The rows are grouped in 4 different ways at once. Each group adds its own fixed numbers to the row, and there is some noise. The rows also spread widely along 12 directions, which tell nothing about the answers.
In the rows, 128 means zero.
Known rows, each followed by its group in each grouping:
[115 137 124 133 124 145 160 113 115 116 145 133 137  95 100 145 130 123
 126 115 121 105 118 144 117  97 110 155 148 155  96 143 123  86 112] : Q660 Q226 (1) (1)
[121  96 151 148 139 160 129 135 147 127 141 138 110 124 139 114 133 139
 127 107 125 125 152 147 132 133 133 118  96 138 109  98 135 119 106] : Q182 Q226 (5) (1)
[149 109 111 133 127 148 107 191 157 157 129 140 106 136 108 128 127 146
 128 136 147 163 183  87 135  93 129 107 166 109 156 157 100 151 120] : Q660 Q976 (4) (2)
[153 126 150 129 128 137 122 169 141 135 128 140 148 145 106 134 132 136
 143 143 126 131 135 123 134 100 143 154 179 126 145 141 106 124 164] : Q540 Q503 (0) (0)
[129 145 123 119 138 121 125 127 150 125 105 141 105 178 140 117 128 123
 103 105 157 162 161 139 113 150 141 128 116 108 132  94 134 141 130] : Q627 Q503 (2) (0)
[117  98 142 169 133 187 128 121 162 133 135 141 105 147 102 122 115 145
 104 129 126 133 157 129 122 158 161 118 119 123 126 114 125 128 113] : Q540 Q976 (4) (2)
[ 91 110 155 167 125 140 165 123 136 103 124 127 118 100 137 149 141 126
 134  67  93  77 150 169 139 126 121 102  57 156 107 133 104  97  93] : Q627 Q226 (3) (1)
[131 127 146 159 132 142  84 140 148 133 139 128 142 134 133 121 132 117
 117 127 122 141  93 129 114 163 123 156 110 121 129 106 126 128 128] : Q182 Q226 (0) (1)
[170 138 145 123 153 122  83 186 124 130 126 140 142 155 161 112 171 126
 151 102 135 135 151 151 142 132 105 157  96 145 101 121 116 125 135] : Q627 Q226 (2) (1)
[135 149 114 124 117 112 133 129 135 142 111 133 130 129 115 115 136 140
 116 120 139 137 145 118 118 125 129 130 147 120 134 134 127 130 136] : Q660 Q503 (1) (1)
[134  76 132 108 136 170 129 166 132 120 161 144  98 136 180 122 108 114
 130 147 131 131 122  94 133  88 120 112 105 126 125 131 157 123 103] : Q660 Q503 (5) (0)
[157 188 134  62 142  25 160 125 118 108  88 123 144 162 161 129 146 103
 153  96 147  98 117 139 126 142 123 141 113 122 140 126 125 143 170] : Q540 Q226 (3) (1)
[151 151 113  72 121 128 172 105  86 126 135 144 150  93 136 113 129 128
 148 144 134 113 107 124 126  53 111 158 189 145 126 152 162  92 155] : Q660 Q503 (1) (1)
[126 141 138  98 142  98 135 128 142 148 118 124 154 126 124  89 125 137
 145 151 147 139 104 117 122 123 146 116 151 102 175 107 144 157 165] : Q627 Q976 (2) (1)
[120 118 124 160 107 195  83 115 127 134 149 125 137  99 157 118 129 121
 116 132 102 151  72 125 126 128 104 147 109 124 132 130 158 106 125] : Q627 Q503 (3) (0)
[121 118 132 136 153 126 111 151 144 137 142 122 142 116 116 104 150 141
 140 127 140 128 130 141 140 147 117 129 111 142 100 108 116 133 118] : Q182 Q226 (3) (1)
[ 94 122 145 144 123 154 147 131 138 134 131 132 133  61 135 106 148 149
 162  91 120 136 146 174 137  78 107  94 123 129 141  92 130 121 113] : Q627 Q226 (5) (1)
[128 103 160 170 122 165 125 149 154 130 140 133 119 129 107 144  96 123
 108 128 114 125 127 121 114 126 152 140 133 124 141 135 112 113 131] : Q660 Q503 (2) (2)
[134 136 112 138 129 130 108 138 152 151 113 134 114 131 138 109 151 140
 118 101 139 160 164 127 131 126 121 114 131 112 133 115 128 149 111] : Q182 Q226 (2) (1)
[104 139 114 118 128 113 118 105 140 136 117 130 135 121 157 109 149 127
 136 112 134 139 104 126 134 127  97 102 106 114 136  99 154 167 114] : Q182 Q226 (5) (1)
[102 131 101 123 136 163 142 113 137 108 144 154 110 154 116 164 120 104
 110 135 143 144 119 115 113 103 111 144 162 125 115 127 129 135 103] : Q540 Q976 (0) (0)
[127 117 126 141 133 160 116 153 147 139 156 122 103  93 139 111 109 119
 116 128 149 170 130 142 108 133 125 136 121 109 126  94 132 115 117] : Q540 Q503 (2) (2)
[170 130 154 104 141 123 151 114 117 127 127 126 126 136 136  89 132 141
 123 131 135  95 143 141 121 159 162 155  96 149 111 126 155  77 147] : Q660 Q226 (0) (1)
[144 136 138  98 132 114 169 127 144 127 110 143 109 146 130 101 114 136
 119 121 158 145 169 134 104 118 160 117 146 109 152  97 144 129 146] : Q660 Q503 (0) (1)
[138 105 158 143 178 126  95 159 153  99 138 147 124 252 107 150 111 104
  93 154 147  98 105  98 112 218 161 168  75 139  76 122 111 153 125] : Q660 Q976 (1) (2)
[169 132 152 114 136 152 122 111 119 114 137 138 119 133 160 113 104 113
 118 125 139 138 111 151 107 138 146 179 133 129 123 104 159  94 167] : Q182 Q503 (3) (2)
[149 136 124 104 129 133 107 142 124 121 146 137 151 177 133 163 116  95
 134 163 119 124  63  69 125  95 121 170 185 118 145 164 139 142 148] : Q540 Q226 (2) (0)
[136 150 106  98 119 116 145 117 120 119 125 137 140 160 109 164 114 104
 119 142 127 118  96  80 114  93 121 152 186 126 144 167 132 134 138] : Q660 Q226 (3) (1)
[148 125 176 125 151 115 154 158 151 123 104 151 129 147 133 119 149 149
 157  81 135 118 200 167 142  88 153 114 143 133 133 100 104 141 148] : Q182 Q226 (2) (1)
[116 125 130 113 129 148 118  92 146 146 135 126 127 112 167  64 126 145
 129 140 145 160  98 122 109 146 135  95  99  94 156  66 199 154 125] : Q660 Q226 (5) (1)
[114 131 134 139 124 131 119 122 147 147 107 129 137 138 108 109 147 154
 134 122 127 129 142 132 140 142 142 111 127 120 145 129 124 142 142] : Q627 Q976 (5) (0)
[153 132 104 158  99 202  91 114 129 145 115 162 113 137 162 130 168 150
 120 106  97 139 159 116 153  98 108 122 133 129 131 175 146 129 114] : Q540 Q976 (0) (2)
[133 148 101 108 104 141 127 114 117 150 137 127 134  84 142 108 128 125
 131 140 130 155  96 119 121  98 102 144 164 116 147 127 158 115 142] : Q540 Q503 (5) (1)
[134 114 139 141 128 152  96 147 146 136 148 122 134 113 141 119 120 125
 129 141 123 134  95 110 124 125 129 132 115 115 148 137 133 125 135] : Q660 Q976 (3) (0)

New rows. What belongs after each?
[108 143 145 137 124 128 131  91 150 132 100 137 141 124 149  92 154 155
 140 102 125 125 129 154 133 139 132  79  84 115 149  93 156 163 126] : Q660 Q226 (0) (2)
[147 107 119  68 152 113 145 128 109 133 130 130 125 146 177  78 161 149
 158 144 135  86 133 107 171 123 124  96  69 151 102 142 180 127 115] : Q660 Q226 (5) (0)
[144 135 134 119 112 100 160 126 136 133 127 113 105 114 103 139  77 104
  96 127 143 131 126 117  91 143 160 166 158 113 156 130 113  86 159] : Q182 Q503 (5) (1)
[136 130 156 137 125 143 152 117 134 121 115 142 136 131 109 137 134 140
 133 113 114  95 151 142 132 106 150 135 143 142 135 152 113 104 147] : Q660 Q976 (0) (0)
[117 118  94 161 117 158  79 124 147 159 125 122 131 161  93 123 138 138
  90 159 118 138 112  75 136 180 131 133 120 123 129 168 125 137 111] : Q627 Q976 (4) (0)
[135 125 140 140 121 107 133 152 160 131 123 116 102 123 135 132 104 119
 111 104 131 130 142 115 103 146 149 115  99  99 167 133 108 126 132] : Q660 Q976 (3) (1)
[133 134 146  61 163  76 196 131 122  89 130 137 123 173 141 132 105  97
 138 134 159  96 120 137 113 127 148 140 127 132 115  99 137 128 150] : Q540 Q503 (3) (1)
[143 153 148  79 131  51 196 117 110 104 101 126 142 119 136 142 114 105
 148 105 129  77 119 140 130 100 136 139 142 138 146 146 116 109 173] : Q182 Q503 (3) (1)
[136 130 113 110 146 152  97  82 108 111 136 145 141 171 178 115 148 114
 123 140 121 108  70 114 144 158 103 151  82 147  83 129 186 139 117] : Q182 Q226 (3) (2)
[145 153 131  82 141  84 120 142 134 121 136 114 144 138 141 121 107  99
 138 147 157 144  73 108  99 134 128 155 140 102 156 110 141 141 160] : Q660 Q226 (3) (0)
[158 104 165 144 115 176 141 122 136 141 119 157 136 152  95 136 124 155
 131 130  99  98 162 114 146  85 173 145 196 142 149 167 121 113 166] : Q182 Q976 (5) (1)
[ 91 151 137 164 126 105 107 139 167 131 109 122 134  85 139 120 150 127
 138  68 141 162 142 181 113 139  93 101  96 106 141  61  96 161 108] : Q182 Q226 (4) (1)
[127 166  97 121 117  99 126 121 121 114 115 127 107 112 162 148 128  94
 108  84 145 141 120 146 106 138  82 141  89 124 116 130 122 118 112] : Q660 Q503 (3) (2)
[115 129 130 149 114 104 139 101 145 151 123 100 132  97  77 127  90 127
 101 152 119 106  87  99 112 175 162 136 137 113 169 160 116 109 155] : Q182 Q976 (0) (2)
[136 138 160 117 147  99 136 149 140 125 110 139 155 156 111 113 144 144
 146 124 138 106 141 149 135 128 144 133 130 136 117 119 112 138 155] : Q660 Q503 (1) (0)
[158 123 111 126 106 173  86 141 129 145 148 125 107  97 186 114 118 118
 123 130 124 169  99  93 117 102 107 130 121  99 162 145 168 121 120] : Q660 Q226 (3) (2)
[111 143 164 133 153 111 161 133 154 118 111 149 155 144  71 122 142 150
 145 114 149 114 164 171 120 121 150 125 157 141 122  95  93 144 150] : Q660 Q976 (0) (1)
[165  88 146  93 162 135 142 192 140 125 139 150 111 171 149  98 129 139
 139 144 154 126 185 110 138 106 147 115 117 138 113 115 135 132 126] : Q660 Q503 (4) (1)
[111 146 120 163 111 153 121 121 133 130 121 137 135 101 109 144 150 141
 131  95 114 130 136 143 128 103 101 126 136 134 116 142 111 125 106] : Q660 Q226 (1) (2)
[ 85 137 154 119 154  74 170 109 159 107 105 130 139 175  99 128 109 117
 120 131 146 100 107 131 107 175 162 106 105 111 153  90 117 162 141] : Q627 Q976 (0) (1)
[108 180 123 128 125  99 145 129 136 121 103 132 148  95 114 136 159 126
 150  78 146 150 151 197 121 102  89 137 153 131 121  88  92 134 139] : Q540 Q503 (4) (0)
[144 136 108 108 132 108 160 162 152 166 132 106  97  78  81  75 108 154
 105 134 190 184 204 142  94 142 154 128 162 109 139  93 114  95 135] : Q660 Q503 (4) (1)
[109 117 140  92 171  86 161 151 145 122 139 132 136 119 120 102 127 126
 153 143 165 118 127 140 128 122 128 111 125 128 124  88 121 148 132] : Q182 Q976 (0) (1)
[ 87 115 121 153 109 144 181 113 148  97 124 146  85 133 122 181  91  99
  90  92 120 121 143 117  98 101 128 108 127 115 133 131 112 121  84] : Q660 Q503 (1) (1)
[171 133 135 101 135 140 116  80 141 145 110 142 135 222 119  65 111 149
  81 175 154 144 122  89 101 203 199 154 139 107 143  98 196 141 172] : Q660 Q503 (4) (1)
[128 133 123 125 134 158 142 105 134 115 146 137 104 115 128 129 111 115
 106 110 149 156 135 151  97 125 130 159 149 123 114  89 145 101 120] : Q182 Q226 (3) (1)
[140 128 141 114 126 123 105 153 163 143 121 127 125 137 158  99 127 135
 139 129 142 161 128 106 118 118 143  99 125  83 187 101 145 162 138] : Q660 Q226 (0) (0)
[115 132  90 122 134 136 118 110 130 141 134 124 131 128 114 113 137 128
 105 148 144 134 114 105 128 156 109 130 112 134 107 140 140 127 107] : Q660 Q976 (4) (0)
[151 145 125 112 139  93 140 135 132 132 111 123 114 136 115 108 130 133
 111 113 157 135 163 146 120 156 145 152 129 127 111 120 117 101 148] : Q182 Q503 (1) (0)
[111 123 128 153 111 172 133  79 130 122 117 147 120 110 179 105 169 145
 124  85  97 106 141 149 145 120 110  88  59 142 112 123 167 122  85] : Q660 Q226 (0) (1)
[108 137 130 119 135 111 155 109 127 117 128 126 128 116 127 133 136 120
 137 113 129  97 117 149 134 137 120 130 104 141 111 127 122 114 127] : Q540 Q976 (5) (0)
[105  93 111 180 136 186  92 145 137 125 166 133 113 106 121 150 128 111
 109 129 120 133 115 124 131 143  87 147  99 153  80 143 105 110  78] : Q182 Q976 (4) (2)
[112 116 152 157 132 130  98 153 167 143 122 130 148 131 134  97 137 142
 130 128 131 146 122 130 122 153 130  97  94 107 147  86 123 169 128] : Q660 Q503 (4) (1)
[131 119 119 129 140 141 125 154 139 133 145 135 107 121 116 126 119 123
 119 137 154 141 141 119 116 128 122 134 122 129 121 133 116 120 112] : Q660 Q976 (0) (2)
[109 126 146 132 135 108 134 126 138 121 134 124 137  94 140 126 120 110
 139 113 130 116  97 149 119 136 116 132 104 127 134 105 121 125 134] : Q182 Q976 (5) (1)
[109 138  98 111 126 105 146 111 119 139 127 116 133 110 126 105 132 124
 115 147 134 117 100 112 129 150 111 124 102 133 124 137 144 114 120] : Q627 Q503 (0) (1)
[152 143 132 120 106 120 113 122 128 149 108 130 154 111 139 129 135 133
 146 135 105 120 101  99 143  85 129 131 174 111 187 176 130 132 173] : Q182 Q976 (0) (0)
[132  84 175 136 168 144 131 163 158 115 139 147 112 196 117 108 111 138
 119 140 152 114 155 137 125 174 169 125  81 141  95  85 127 141 125] : Q660 Q503 (5) (2)
[126 139 151 142 125 145 132  99 127 116 131 130 150 128 112 126 117 122
 113 134 121 110  94 152 106 151 142 168 122 140 118 118 137  91 149] : Q660 Q503 (0) (0)
[163 110 158 135 136 144 100 167 145 132 122 143 133 163 141 124 140 137
 137 124 120 117 150 115 139 125 145 133 116 131 139 148 117 129 144] : Q660 Q976 (4) (0)
[110 164 103  88 155  71 169  88 117 121 107 130 141 131 102 119 143 126
 134 131 162 103 120 146 132 144 114 133 133 147 104 125 126 136 138] : Q182 Q976 (0) (2)
[130 104 138 145 131 138 154 148 135 120 118 136 119 152 106 154 138 142
 130 107 105  74 171 114 159 117 138 107 104 160 103 183 100 119 106] : Q660 Q226 (3) (2)
[128 111 145 121 149 128 132 179 142 135 158 123 135  94 116 108 124 130
 147 146 150 137 128 130 119 110 125 132 132 131 128 106 116 117 123] : Q660 Q226 (0) (1)
[142 135 144 118 143 159 140 116 131 117 132 152 121 156 108 129 102 120
 118 132 150 148 134 142 103 116 156 168 179 123 133 107 137 115 154] : Q627 Q976 (2) (2)
[117 143 114 149  74 127 111  76 142 148  80 126 123 146 171 123 129 129
  98 106  85 122  96  81 132 150 132  89  89  86 197 157 163 157 135] : Q627 Q503 (5) (1)
[113 127 124 158 109 151 132 134 165 138 119 129 111 120 102 143 112 140
 116 109 128 154 150 113 114 107 138 101 156 102 165 132 111 147 116] : Q660 Q226 (3) (2)
[122 141 128 144 144 132 101 157 146 135 131 145 145 125 122 120 161 134
 137 116 143 145 138 145 125 126  98 132 119 135 112 115 106 148 118] : Q660 Q976 (0) (1)
[120 132 129 129 132 156 159  59 141 101 123 148  84 161 126 143  79 102
  78 112 149 144 132 141  80 161 161 156 131 112 127  88 154 109 125] : Q182 Q976 (4) (2)
[160 127  98 100 139 131 112 149 107 143 136 138 117 106 154 109 149 134
 139 134 143 132 138 110 150 104  98 141 134 138 110 163 138 115 124] : Q182 Q976 (1) (2)
[145 161  80  47 146  45 155 145 111 144 106 122 138 138 132  96 155 133
 147 152 173 119 136  97 148 117 104 112 133 134 125 156 137 145 137] : Q660 Q503 (0) (0)
[115 164  88 116 122  95 138 103 121 137  97 136 147 150 112 131 169 140
 125 115 126 107 130 105 144 121  99 112 133 139 113 163 130 155 110] : Q660 Q226 (1) (1)
[123  68 164 164 156 166 131 188 158 122 166 133 116 152 100 133 111 124
 114 143 122 106 143 127 128 154 158 142 102 148  87 119  98 107 108] : Q540 Q503 (2) (1)
[137  95 132 149 122 176 132 109 143 143 139 131  98 121 137  94 122 149
  93 133 119 116 149 114 123 164 162 116  78 130 124 139 154  94 109] : Q660 Q976 (0) (1)
[130 130 110 171  93 180  84 140 150 168 132 132 140 100 113 123 156 152
 127 130  99 155 127 100 139 100 113 119 164 111 157 159 126 134 117] : Q540 Q226 (0) (1)
[147 144 114 117  78 122 130 131 115 139 134 113 124  70 159 155 101  95
 130 120 101 126  76  80 107  72 103 143 154 104 190 184 139  95 138] : Q660 Q226 (5) (1)
[127  77 150 122 158 161 106 164 160 117 159 138 104 160 185 109 119 118
 133 144 133 131 111 102 138 141 140  97  69 107 132 103 150 156 109] : Q540 Q976 (3) (0)
[112  68 181 162 158 165 119 172 164 113 163 133 127 135 125 130 112 127
 135 130 117 110 122 133 131 137 148 121  99 136 113  98 111 130 110] : Q182 Q226 (3) (1)
[160 115 133  95 140 169 155 127 125 122 151 144  98 139 129 102  99 130
 108 153 161 152 156 128 101 112 161 161 161 130 119 106 163  82 137] : Q660 Q503 (0) (0)
[111 106 126 156 137 173  92 149 151 131 157 138 124 120 137 124 136 125
 120 136 131 148 114 124 122 132 107 127 102 128 113 121 127 130  98] : Q660 Q976 (0) (0)
[138 111 143 116 139 152 141 127 129 127 123 147 142 138 126 106 140 147
 142 135 132 121 151 140 148  98 137 132 157 144 121 119 139 124 145] : Q182 Q503 (4) (0)
[ 69 145 111 135 135 103 157  88 141  88 116 140 107 141 143 165 118  88
 108  94 137 107  99 139 107 150  94 104  66 125 115 111 122 151  85] : Q660 Q976 (0) (2)
[143 143 126 121 119  97 124 149 129 137 109 131 130 138 144 128 144 125
 130 108 129 117 138 123 134 128 112 130 105 132 131 144 115 134 133] : Q660 Q503 (5) (1)
[129 124 143 104 144 156 133  95 130 121 140 154 155 162 126 104 117 132
 129 167 136 125  82 105 114 116 149 142 163 120 134 109 175 148 151] : Q660 Q976 (1) (1)
[104 142 145 107 132  79 179  89 135 108 112 123 138 130 124 129 102 112
 123 126 130  84  89 119 108 145 151 115 108 115 151 124 136 131 144] : Q660 Q976 (1) (1)
[108 134 138  79 167  48 191 149 122  99 129 110 124 127 122 135 107  96
 151 130 161  85 110 138 118 147 127 124  85 141 120 115 110 114 127] : Q627 Q226 (0) (2)
[146  76 204 135 165 145 157 192 156 115 150 130 127 156  88 117  94 137
 140 141 138 110 166 141 114 140 196 145 133 142 127  96 100  94 149] : Q627 Q226 (4) (1)
[152 140 101 112 114 157 114  94 107 130 145 136 116 141 146 139 109 100
 105 151 125 129  72  92 113 139 119 177 141 123 130 161 167 105 142] : Q540 Q976 (5) (2)
[114 123 141 145 128  99 143 121 144 126 104 119 123 128 125 126 135 130
 113 104 118  94 140 143 140 166 139 115  76 137 121 133 108 118 124] : Q182 Q503 (0) (0)
[106 128 137 130 130 110 177 135 144 116 123 123 101  86 138 125 127 130
 130  80 135 117 167 155 117 109 124  94  91 124 126 108 115 113  96] : Q660 Q226 (1) (1)
[129 121 134 146 165 169  93 148 159 139 124 160 130 168 123  77 176 169
 131 120 155 162 187 164 141 154 131 115 103 137  93  77 130 157 115] : Q627 Q976 (0) (1)
[113 130 113 149 108 132 116 132 135 148 130 110 129  88 136 117 136 128
 121 125 112 131 106 109 127 139 110 115  97 117 152 146 131 116 110] : Q627 Q226 (0) (1)
[142 151 117  87 123  96 145 125 109 143 109 133 168 135 117 113 142 134
 150 157 124 108 100  98 143  97 124 136 173 133 156 167 140 132 169] : Q627 Q503 (0) (1)
[126 131 136 134 112 147 173  98 117 121 126 132 138 108 102 142 128 136
 127 113 102  82 131 132 132  99 138 135 142 155 121 165 128  86 129] : Q660 Q226 (3) (1)
[148 152 131 123 125 120 133 114 127 131 115 134 123 129 145 110 146 131
 122 104 132 125 144 147 116 141 129 140 106 132 122 121 141 109 131] : Q660 Q226 (0) (1)
[138 155 162 132 111 106  95 132 152 131  90 139 163 163 153 136 149 131
 154  99 107 128 108 120 133 105 126 114 137 102 185 129 127 179 163] : Q660 Q226 (5) (0)
[ 98 117 125 153 114 166 142  96 141 133 133 127 131 115  93 128 124 145
 113 131 111 119 119 112 125 121 140 115 141 124 129 141 141 118 109] : Q660 Q226 (1) (0)
[105 144 118 145 102 112 112 117 145 144  90 131 151 102 151 122 164 140
 145  96 106 128 129 135 157 102  91  85 118 115 157 135 119 165 127] : Q182 Q503 (4) (0)
[128 136 155 142 127 125 119 142 145 121 125 128 136 129 135 126 126 123
 130 112 123 133 111 151 115 139 135 141 121 113 138 103 118 125 149] : Q540 Q503 (1) (0)
[125  75 156 113 165 169 134 173 149 122 177 149 133 154  98 119  79 120
 127 191 156 153 101  95 106  98 161 153 199 116 130  89 138 138 142] : Q182 Q503 (1) (1)
[120  95 129 133 116 124 131 166 148 146 145 115 117  82 148 125 104 117
 129 134 116 130 109  93 132  98 121 102 124 108 166 145 122 131 120] : Q182 Q503 (2) (1)
[148 122 140 109 150  82 138 151 126 120 129 119 124 173 120 132 108 105
 112 148 133  87 103  92 118 182 158 157  94 130 122 158 116 109 147] : Q627 Q976 (1) (1)
[108 115 124 141 138 139 142 167 161 133 148 125  95 104 106 125 115 129
 114 118 157 160 165 131 100 124 129 113 127 115 129  97 109 119  93] : Q660 Q226 (0) (1)
[100 131 181 118 167 115 163  97 132  97 116 146 169 172 112 109 147 138
 153 125 128  78 110 173 133 149 153 128 100 156 103  77 141 138 145] : Q627 Q226 (0) (1)
[139 153 163 150 133 136  88 102 144 112 110 151 163 182 124 144 133 114
 120 121 120 126  88 144 114 151 142 175 148 122 138 112 124 145 171] : Q182 Q976 (0) (0)
[108 146 135  97 128  66 146 134 133 133 123 112 150  66 161 112 118 112
 169 134 136 116  62 117 125 100 100  91 108  99 191 124 133 156 149] : Q660 Q976 (0) (2)
[ 98 119 144 126 142 120 126 128 156 139 142 121 159 147  89 111 108 131
 130 171 141 130  72  94 110 148 148 119 143 109 152  98 141 167 137] : Q660 Q226 (5) (1)
